The rows come from 4 hidden closed curves, with some noise, and rows from the same curve form a group. Each curve winds through 8 dimensions. The rows are also pushed far along 6 directions, which tell nothing about the answers.
(in the rows, 128 means zero)
Known rows, each followed by its group:
[169 101 130 139  76 108 111 140 120 173  57 154  82  77 132 134  71 129
 138  71 116 136 124 182 112 117 135] => z970
[132 139 169 110 113 150 169 137  99 171  74 161  94  85 135 115  86 133
 112  98 145 145 149 130 115 106 121] => z380
[134 110  97  92  70  92 155 143  96 169 137 227  98 106 151 192 164 228
 138  22  79 137 114 181 106  71 116] => z380
[134 122 161 135  86  82 130 122 103 111 103 141  99 103 142 143 108 194
 122  35 112 167 124 173  91 126 123] => z970
[115 140  99  88 154 148  72 112 163 131 140  93 154 168  75 120 122  61
 148 190 178 103 148 109 133 135 108] => z970
[162 107 106  96 116 159  95 121 182 128  81  98 143 131 154 161  95  55
 128 125 128 102 127 134 147 162 139] => z970
[118 115 120 105  91  92 108 109 172 114 179 104 138 189  90 155 173 109
 155 123 108  71 131 150 106 130 150] => z970
[113 126 144 137 127 127 125 136 113 151 100 143 127  90 134 115  87 150
 123 128 137 158 147 144 141 122 102] => z934
[119 145 131 147 117  97 127 101 129 119 135 133 131 166  89 123 128 142
 152 121 142 136 131 110  97 152 132] => z657
[103  96 110 138 114 158 109 175 164 121 123 111 103 112 151 155 115 117
 134 147 124  87 145 149 173 132 117] => z934
[133 180  99 104 183 124 181 112  46 159 157 136 121 105 148  92 171 137
 111 130 118 187 116 114 122  96 144] => z380
[126 117 107 145  99 144 125 141 169 114 156 141 106 146 131 171 136 137
 147 134  95 121 123 129 133 116 117] => z657
[143 112  97 151 125 148 113 148 171  90 132  56 116 142 149 146 130  81
 119 152  98  60 129 140 170 180 171] => z934
[184 140  69  97 139 154 103 118 114 161  89 110 157 101 155 133  86  66
 124 133 122 168 127 119 110 124 139] => z657
[132 137 156 124 126 135 105 124 128 118 109 122 107 130  75 104  99 117
 141 128 166 126 134 134 101 120 121] => z934
[189 120  70  49 111  86 101  52 136 105 129 100 207 205 129 158 174  66
 153  56 109 121  94 126  63 168 204] => z657
[123 150 183 114 116 131 139 104 102 126 115 134 117 129 106 115  94 137
 114 112 159 155 150 147 101 135 128] => z657
[151  79 132 135  91  99  85 133 128 128  93 107 120 126 133 129 108 113
 124  87 127 114 125 167 124 141 148] => z934
[156 117 134 131 115 122  97 105 158 111  82  91 155 141 128 133  76 108
 117 116 124 120 141 126 136 179 135] => z657
[154 125  88 143 119 116 133 124 156 134 128 141 109 113 147 154 135 128
 148 120  77 136  99 143 147 126 130] => z970
[198 128  96  59 138 141  98  85 131 149  93 124 165 112 152 144 108  75
 111 108 116 160 106 151 130 129 138] => z657
[127 107 147 145  79  91 127 141 102 117 145 150 117 124 119 145 133 193
 135  66 105 132 124 166  81 106 143] => z934
[149  85 169 178  91  80 100 106 134  80 113  83 157 164 136 117 110 129
 116  82 113 148 115 121  93 167 156] => z380
[135 120 162 169 120 121 152 139 112 152 115 136  98  84 159 113 102 149
  99 129 101 155 127 151 155 119 122] => z380
[114 104 115 154 120 138  81 146 206  90 155  85 148 170 117 152 138  99
 141 176 120  79 129  92 142 137 102] => z970
[170 129 101  47 123 141  98  83 179 120 100  83 160 161 134 160 119  61
 123 102 111 116 131 120 123 146 133] => z380
[ 82 156 103 153 144 121 143 132 109 141 209 168 116 158  96 126 179 159
 155 178 140 154 127 108 120  90  99] => z657
[ 90 119 188 201 110  93 144 136 117 100 158  85 135 159 102  80 133 141
 130 144 126 124 145 102  93 138 151] => z934
[ 95 166 172 105 161 104 146  89  63 127 132 122 160 162  95  68 143 116
 130 122 199 193 138  78  51 123 127] => z380
[126 136  82 158 124 108 129 132 113 135 183 147 119 144 131 143 166 147
 148 140 105 150 108 123 112 107 126] => z657
[110 130 121 129 112 143 119 138 142 115 131 127 135 147  98 138 111 139
 150 129 131 110 152 119 114 133 132] => z657
[149 115 127 107 100 176  68 132 203 103 113  88 119 147  92 166  70  90
 124 154 133  68 156 160 161 155 117] => z934
[ 93 114 107 175 135 106 123 145 138 105 189  89 153 173 128 121 175 126
 138 170 109 103 133  92 132 139 140] => z970
[153 132 149 147 146 169 114 122 156 127  85  84 126 114 128 104  66  56
 110 184 154 117 138 119 154 171 140] => z380
[123 172 167  59 123 138 146  98  71 198 107 168 110 111 104 115  90 121
 100 116 189 180 169 149  90  96  96] => z970
[130 126 140 118 116 116 129 115 133 109 117 100 119 127 154 135 124 108
 124  99 123 153 125 141 111 142 137] => z970
[154 134  96  55  93 149 122 117 133 168  94 134 130 120 146 177  94 110
 114  84 113 128 158 152 115 119 123] => z380
[ 97  91 116  89  99  71  85 107 166  71 181 131 181 193 102 166 196 168
 178  72 119 100 110 158  93 129 137] => z934
[151 154 110 119 140 166 125 116 144 129 138 124 110 133 110 133 114  93
 134 162 126 137 122 127 130 122 130] => z657
[160 140 116 111 138 147 146 119 141 126 107 141 118 101 160 145 129 101
 134 119 116 135  99 136 131 137 145] => z970
[109 110 170 171  98 106 115 139 135  81 163 117 117 158  84 116 140 162
 147 116 127 115 123 132  84 117 139] => z934
[162 156  92  53 133 127  97 102  91 165  69 160 143  95 112 142  78 132
 134  78 162 167 143 163 103 126 114] => z970
[108 115 147 119 112 136  97 125 146 128 143 116 139 144 101 138 101 131
 117 151 142 107 162 163 156 144 117] => z934
[125 133  77 115 133 127 131 142 125 125 138 124 136 133 137 139 158 126
 150 116 112 117 122 113 111 115 141] => z380
[ 76 119 127 109 115 160 120 150 190 132 140 146 134 139 107 160 121 140
 153 161 129  86 162 126 164 114  84] => z657
[131 120 129 132 110  85 141 134 122 111 133 153 102 112 130 138 163 183
 150  66  98 122  98 157 110 109 136] => z380
[ 82  99 174 170 112 109 149 158 115 112 134 174 106 119 136 123 144 200
 136 100 141 138 122 133 126 112 108] => z970
[172 104  94 103  79 113 105 117 157 137 113 141 133 149 119 173 128 119
 143  80  95  87 115 154 110 130 152] => z380
[ 94 106 168 230 140  69 179 144  65 132 182 152 112 133 144  64 197 166
 131 142 119 177  85  92 105  98 152] => z970
[121 146 179  84 145 189 107 101 189 124  91  52 142 157  81  93  59  35
 106 196 160  99 185  98 159 151 112] => z380
[ 56 105 174 142 100 108 115 154 141 122 147 175 115 124  86 133 119 218
 151 120 148 121 158 167 142 103  75] => z934
[ 79 143 115 148 154 169 159 153 172 112 209 137 121 148 131 145 177 134
 140 214 108 105 129 105 177 108 105] => z934
[111 126 142 150 125  98 104 123 112  97 163 142 120 140  93 120 143 179
 144 119 142 151 115 152 107 117 113] => z657
[144 163  91 133 150 119 143 126  94 147 152 132 129 107 151 131 145 137
 121 136 109 167 115 113 108 107 119] => z970
[130 126 175 167 137 131 135 114 126 104 112  80 134 142 134  90  97 109
  97 141 130 161 137  91 128 152 131] => z380
[119 143 122  72 171 110 104  81 114 104 161 128 152 182  77 100 187 108
 152 134 185 138 102 127 113 130 133] => z934
[ 93  66 158 217  92 113  92 175 172  83 129  61 104 148 119 116 110 127
 134 149 113  61 146 135 162 164 144] => z934
[ 52 103 162 101 113 133  98 143 158 120 160 149 119 166  76 136 145 150
 154 144 181  97 163 148 139 106  85] => z934
[127 128 177 146 104 112 137 103 131 141 125 109 146 157  96  97 104 102
 125 138 129 132 148 111  94 134 147] => z657
[153 133  82  78 160 132 133 109  97 144 131 183 134 115 162 149 171 136
 125 104 140 168  84 141 142 114 120] => z970
[ 98 135 146 141 112 134 121 120 194 120 154 113 124 174  75 129 123  96
 163 178 132  95 146 105 122 130 115] => z657
[137 163 168  99 147 110 143  85  65 178 102 139 140 112 108  74 101  99
 113 127 179 195 140 123  83 115 125] => z380
[100 179 110  86 131 212 150 175 146 164  90 169  59  73 109 163  68 153
 133 152 152  93 184 142 166 104  71] => z380
[121 130 146 114 106 140 113 115 141 137 122 121 151 166  79 126  90 124
 129 136 142 108 168 119 116 138 128] => z657

New rows, each followed by its group:
[154 142  85  82 131 140 100 121 145 142 135 149 124 132  98 161 134 120
 140 135 136  90 123 155 137 120 120] => z970
[165 128 107 118 108 155 126 128 174 132 104 133 126 115 140 175  95 121
 123 124  92  84 132 144 157 151 133] => z970
[137 113 144 143 111 121 140 135 117 129  90 118 108  96 178 130 106 118
 119  90 119 163 121 140 118 138 137] => z970
[ 96 125 203 205  91  88 123 112 166 103 133 106 112 171  63  98  95 142
 149 147 138 120 147 105  98 155 114] => z657
[178 143 114 103 128 150 128 120 116 174  65 168  92  67 155 146  74 124
 112 104 130 175 119 159 147 118 102] => z970
[202 112  11  99 122  85 102 107 126 140 137 120 157 128 193 182 178 101
 136  72  49 147  72 146 121 129 162] => z970
[150  86 150 252 101 124 141 170 134  99 111  54 113 101 190 108  89 105
 100 143  70 116 122 122 145 175 186] => z380
[103 149 149 108 143 145 117 128 118 123 120 138 131 110 105 117  96 148
 136 136 166 148 153 141 121 123 100] => z934
[145 114  91 175 110 116 137 166 141 121 115  91 109 103 167 138 127 135
 134 106  55 111 120 113 127 119 148] => z380
[ 84 159 134 100 165 137 145 115 127 111 165 170 130 142 103 125 172 154
 159 149 167 149 116 120 125 110 100] => z970
[151 143 103 137 182 139 162  98 136  94 163  91 157 146 180 111 196  51
 131 171 111 146  70  85 133 157 180] => z970
[189  63 138 162  73 102 107 129 164 118  63  89 141 124 173 139  99  91
 122  63  70 113 100 123 106 147 172] => z380
[124 134 113 109 143 142  97  95 191 121 143 119 147 177  81 131 131  84
 155 183 141 109 128 108 155 142 108] => z970
[155 126 202 125  77 100 115  75 160 136  73  97 128 144  93 113  53  91
 121  93 127 151 150 143  85 153 132] => z970
[147 132 148 128 121 100 115  87 124 103 117  93 145 148 122 118 109 126
 112  99 124 152 129 135 112 165 143] => z970
[ 97 126 177 134 121  97 139 111 128  85 159 104 133 160 125 115 161 134
 133 109 142 142 123 123  90 136 136] => z970
[112 128 110 112 108 113 146 158 105 136 113 234  80  66 139 173 139 245
 164  47 120 156 108 187 125  83  89] => z970
[152 128  54  61 106 154 125 123 178 156 143 131 137 151 152 203 148  87
 133 124  83  86 135 134 147 121 129] => z380
[107 167  37  66 183 146 175 147  73 153 178 242 129  84 196 188 214 212
 141 108 124 189  88 124 149  70  78] => z970
[157 105 130 126 113 133 120 125 120 152  79 132 143 111 159 130  91 100
 113 104 128 155 126 123 117 130 134] => z380
[147 118 160 182 116 123 144 129 127 130  84 112 100  99 138 101  83 112
 126 123 116 141 125 139 132 156 158] => z970
[170 136 130 151 132 181 107 142 141 128  42  70 117  97 126 103  26  73
 106 146 133 123 157 100 136 157 137] => z380
[139 159 124  95 176 186 117 110 124 127 125 110 127 118 126 115 101  80
 101 183 167 142 136 140 172 150 121] => z934
[139 121  92 188 133 111 146 147 112 114 133 118 109 100 183 138 134 165
 115 114  73 157 108 132 161 143 139] => z970
[145 161  35  61 154 120 154 111  99 168 162 218 118 105 154 174 197 164
 160  98 102 167  82 160 141  86 117] => z970
[110  94 130 211 106 136 107 186 166 107  79  95  92  89 150 140  60 165
 121 131 103  95 157 132 188 163 101] => z934
[ 92 131 122  74 135 166 121 137 137 134 132 139 130 126 133 150 126 116
 131 140 163 129 154 139 142 120  99] => z934
[154 119 147 111 135 131  99  98 147  86 115  96 143 134 128 122 117  99
 122 119 135 136 109 154 135 158 146] => z934
[127 123 138 113 151 126 114  89 169 104 134  90 156 168 122 113 143  74
 129 156 137 130 117 105 146 155 130] => z934
[131 171 116  92 148 163 146 110 116 172 130 141 128 143 111 126 118  90
 120 170 157 137 152 101 124 123 115] => z380
[119  99 136 156 103 114 121 136 185  88 135  85 128 160 137 141 139 132
 130 113  79 105 126 104 139 135 124] => z380
[158 113  84 127 115 118 115 137 125 157  91 193 122  90 138 159 111 170
 149  88 109 145 103 148 138 111 110] => z970
[175 138 103 131 164 109 130  83 106 127 120 117 152 134 151 102 145  86
 127 131 121 185  82 107 123 145 151] => z970
[131 130 105 132 129  83 146 117 103  75 167 142 136 147 145 146 201 190
 150  59  97 141  82 129  91 128 156] => z934
[130 184  61  58 196 174 127 102 101 176 139 139 176 137 106 113 130  80
 129 199 167 146 148  96 153 124 118] => z657
[131 133 152 164 126 151 144 136 136 146  84 125  93  94 125 105  70 106
 129 154 135 131 145 137 151 145 135] => z970
[170 104  77 167 129 116  97 124 162 100 114  92 162 142 144 132 123 102
 146 129  81 124  97  97 131 153 153] => z657
[104 121 104 102 127 113 116 126 132 133 145 163 113 139 100 137 162 142
 171 118 147 123 117 158 127 108 121] => z970
[131 116 138 119  90 111  94 125 134 126  99 158 113 113 121 161  87 169
 137  76 138 164 133 159 101 118  84] => z657
[121 146 146 101 145 135 125 101 150 106 133 136 137 143 109 127 138 112
 146 135 156 138 114 119 112 132 117] => z970
[132 134 143 164  90 138 105 139 159 131 133 123  93 135  72 131  76 128
 145 158 125 112 151 141 113 118 112] => z657
[117 105 155 166 106 147  86 125 200 116 119  32 155 176 106 117  66  52
 103 203 126  70 181 106 167 186 130] => z934
[ 94 149  78 108 179 155 129 153 107 140 145 180 104 104 127 137 154 178
 140 157 159 141 125 135 185 105  78] => z934
[126 124 128 125 147 150 129 116 158  92 148  57 155 158 159 123 147  53
 117 167 124 116 126 108 142 165 164] => z934
[111 152 158 140 167 142 172 139  63 150 114 186  79  70 151 101 120 185
 103 128 160 202 120 140 161 103  90] => z934
[107 143 151 178 157 187 124 156 142 108 143  90 102 125 111 102  87 109
 104 219 152 122 155 110 175 143 108] => z934
[ 92 153  85  19 140 143 107 105 157 131 157 203 133 152  75 180 170 159
 183 111 170 111 129 167 134 100  84] => z970
[114 162 130 145 159 147 144 134 107 141 140 121 116 111 110  94 118 118
 123 182 142 131 142 123 143 129 132] => z934
[136 108 119 186 116 121 115 134 150 145 119  98 127 141 117 110  98 100
 127 169 108 113 141 113 157 147 138] => z970
[185 155  47  47 157 108 135  87  65 169 104 165 164 101 183 151 160 120
 125  60 121 201  90 136  95 113 142] => z934
[112 131 153 101 129 142 125 123 120 141 115 161 106 125 114 135 113 154
 115 121 162 142 144 149 152 120  90] => z934
[ 93 150 121 122 131 161 130 128 158 127 183 154 111 165  84 146 143 130
 152 185 144 130 140 114 133 101  91] => z657
[118 130  72 138 152 123 122 148 111 126 143 141 116 110 143 132 154 144
 153 137 126 142 109 131 143 117 123] => z970
[ 76  79 177 133 103  79  86 110 159  94 180 118 144 213  55 106 178 134
 156 131 160  92 131 137 116 125 128] => z934
[116 148 142 104 127 143 115 126 149  95 124 128 128 133  94 139 111 148
 148 117 144 119 141 134 110 132 113] => z934
[195 120  97 122 108 101 141  99 104 147  97 114 159 128 168 136 119  96
 114  75  81 146 108 125  93 152 190] => z657
[115 133 154 146 101 101 113 132 131 137 132 167 104 129  56 122 110 187
 156 115 139 110 140 157 110 107 106] => z970
[161 121  73  81 115 129  84 115 181 118 134 129 136 143 104 177 137 122
 150 118 100  70 118 180 158 144 137] => z934
[151 130 137 152 110 151 101 129 174 114  73  70 132 138 126 133  60  60
 125 143 142 107 149  96 110 175 135] => z380
[133 110  98 142 123 135 115 148 156 149 133 129 102 123 135 136 141  90
 151 158 118 107 112 131 141 109 128] => z970
